There are 3 ways to turn a row about zero (a turn may also mirror it). The second row of each pair is the first, turned, with some noise. The first 27 pairs use one turn. New pairs use 2 turns, one after the other, and a turn may come again.
In the rows, zero is written as 128.
Some pairs, each with its turns in order after it:
[102 177 101  86 118  75 169 114]
[ 76 112  98 201 129 156 103 133] -> K69

[143  83 147 169 157 132 108 139]
[ 95 100  97 128 145  93 102 107] -> K806

[113 126 127 118 123  48 131 182]
[ 92 126 115  78 166 190 138 149] -> K806

[165  69 155 152 119 122 139 120]
[110 127 130 114 172  74  93 132] -> K806

[162 108 111 121 109 114 112 110]
[167 111 116 152 130 111 142 142] -> K69

[ 90 187 116 150 140 135 145 169]
[ 72 144 110 113 134 176 143  95] -> K69

[209 128 142 131 141 123 116 209]
[ 55  86 172  82 144 117 145  86] -> K806

[107 187 124 164  96 134 156 148]
[ 99 112 147 184  87 109 148 100] -> K369

[134  88 100 157 111 156  82 146]
[179 117 118  86 150 109 148  94] -> K69

[119 114  90 183 118 116 139 177]
[104 123 157 172 118 180  95 104] -> K369

[105 149 117 133  81 159 134 131]
[119 165 106 135 167 126 122  97] -> K69

[136 113 111 177 142 135 150 138]
[ 91 157 112 145 134 111 117 104] -> K806

[123 142  96 115 124 141 136 174]
[ 97 121  97 119 135 119 151  99] -> K69

[133  54 123 108 139 157 115 151]
[ 90  90 134 131 115  99  81 168] -> K806

[143 132 161 134 209  67 135 107]
[133 163  87  77 106 182 183 118] -> K369

[124 150 155 116 146 171 128 153]
[136  85  85 147 136 114 141 124] -> K369

[125 117  72 176 113  47 142 120]
[103 189 195 133 104 178 122 109] -> K369

[108 113  47 121 170 122 129 111]
[149 207 121 154 156 143 101 113] -> K369

[ 76 145 117 120 129 117  63 141]
[135  83  83 147 112 167 156 147] -> K806

[ 80 139 132  99 102 148 149 127]
[151 153 121 123  94 134 145 173] -> K806

[120 151 132 122 110 173 110 158]
[114 156  99  91 152 116 141 123] -> K69

[112 145 142  72 123 146 130 196]
[185  70 127 154 148 118 145 105] -> K369

[119  95 190 156 139 165 138 209]
[ 66 114  90  65 100  70 135 134] -> K806

[126 130 108 159 174 129 132 141]
[116 152 100 152 126 166 125 115] -> K369

[153 120 129 119 130 128 141 146]
[119 124 130 131 119 107 150 133] -> K69

[149 101 124 115 173 101 124 155]
[158 134 113 114 141 186 131 133] -> K369

[141 141 103 147 164 140 160 108]
[129 146 122 140  72 146 134 109] -> K69

New pairs. What belongs after each?
[167 147 127 140 155 116 106  88]
[129  89 147 170 124 133 115 163] -> K69 K369

[108 137 112 105 143 126 139 138]
[115 146 126 132 113 129 138 158] -> K369 K369

[155 144  98 132 115 159 146  99]
[116 115 129 125 160 162 170 122] -> K369 K69

[135 116 174 105 111 151  64  95]
[105  78  98 103 115 123 179 171] -> K69 K69

[ 47 120 134 125 142 130 123 140]
[188 130 131 167 150 141  92 117] -> K369 K806

[116 134 127 159 116 150 142 190]
[187 136 161 110 138 126 116  98] -> K369 K69

[148 146 122 130  88 144 135 114]
[125 118 123 121  84 142 151 127] -> K806 K369

[154 159 204 124 102 111 143 149]
[140  89  97 151  99 149 157  67] -> K69 K369

[149 139  77 112 149 187 133 132]
[ 65  98 157  99 109 103 121 114] -> K806 K369

[145 125 151  91 156 120 102 139]
[105 134 162 124 108 128  92 120] -> K369 K806

[ 47 162 157 126 165  95 139 114]
[144  64  83 147  73  98 142 154] -> K69 K806

[124 103  72 116  68  64 168 140]
[105 122  91  90  41 126 158  85] -> K806 K806

[169 158 151 155 167  47 188 121]
[150 175  58 118 155  68 183 149] -> K806 K369

[ 83  87 108 122  50 143 101  90]
[ 30 137 114 105 139 136 142  91] -> K806 K806

[126 129 105 105  56 111 112 149]
[126 126 193 105 129 125 133 178] -> K369 K69

[142  88  79 112 157 132  72  47]
[220 121 169  73 122 142 170 130] -> K806 K69

[ 87 123 125 128  79 136 122 154]
[133 174  85 109 138 138 142 116] -> K69 K369

[131 181 144 135  90 110 113 108]
[125 171 164 112 122 111 100  93] -> K806 K806

[140 123 135 183  94 129 124 132]
[132 129  87 126  89 127 151 156] -> K69 K369

[138 101 129 111 187 178 144 100]
[182 116 121 136 186 139 134 163] -> K806 K69

[125  96 156 175 139 127 133 113]
[144 112 121 156 101 143 142 175] -> K369 K806

[106 132 131 119 118 137 170 129]
[135 109 146 154 124 112 161 128] -> K806 K369

[117 138 112 140 130 110 116 123]
[138 141 124 119 108 132 127 109] -> K806 K69

[137 128 193 134 171 134  47  84]
[ 63  71  89 134  84 115  81  90] -> K369 K69

[117 145 168 156 127 167  79 126]
[110 167 148 148 178 141  94 150] -> K806 K806

[129 147 136 128 128 127  98 114]
[119 128 106 110 120 117 145 124] -> K69 K69

[122 143  91 135 105 104 139 137]
[150 143 141 128  99 138 115  95] -> K69 K69

[153 135 119 145 126 126 132 134]
[149 141 108 124 126 128 122 119] -> K806 K806

[111  47  96 113 167 131 163  88]
[ 80 122 189  60 146 124 124 162] -> K69 K369

[150 136 138 116 128 129 118 160]
[143 134 125 106 122 122 113 158] -> K806 K806

[110  92 137 125 125 152 131 141]
[135 123 162 134 144 145 128 104] -> K806 K369

[168 177  74 126 144 157 152  86]
[101 137 126 141 151 189 194 102] -> K369 K69

[136 130 119 135 142 103 119 130]
[138 135 124 113 111 124 107 125] -> K806 K69

[ 74  47  91  82  61 178 118 135]
[159  19 106 113 184 144  98  90] -> K369 K806

[ 92 115 143 125  99 110  97 127]
[135 132  80 112 157 156 130 132] -> K69 K369

[108 191 209 123 123 127  78 120]
[127 198 123 113 132 164  56 175] -> K369 K806

[103 127 106 135 145  87  47 167]
[114 159 147  87  54 142  80 132] -> K369 K69

[130 118 100 140 140 134 141 133]
[102 127 125 148 141 120 134 138] -> K369 K369

[ 47 128  73 127 125 140 167  52]
[ 85 121 144 174 134 114 218  61] -> K806 K806

[ 80 132 188 127 140 137 209 136]
[ 89 124  40 172 156 130 142 161] -> K806 K69

[149 130 202 207 161 109 113 177]
[172 150 134 163 124 202  57 161] -> K806 K806

[149  52 132  80 105  64 181 148]
[142 164 112 110 148  46 156 207] -> K369 K69

[122 163 103 139 147 126 136 131]
[150 152 129 155 118 106 140 126] -> K806 K806

[155 114 120 183 143 132 162 123]
[127 187 152 158 140 121 131 148] -> K69 K69

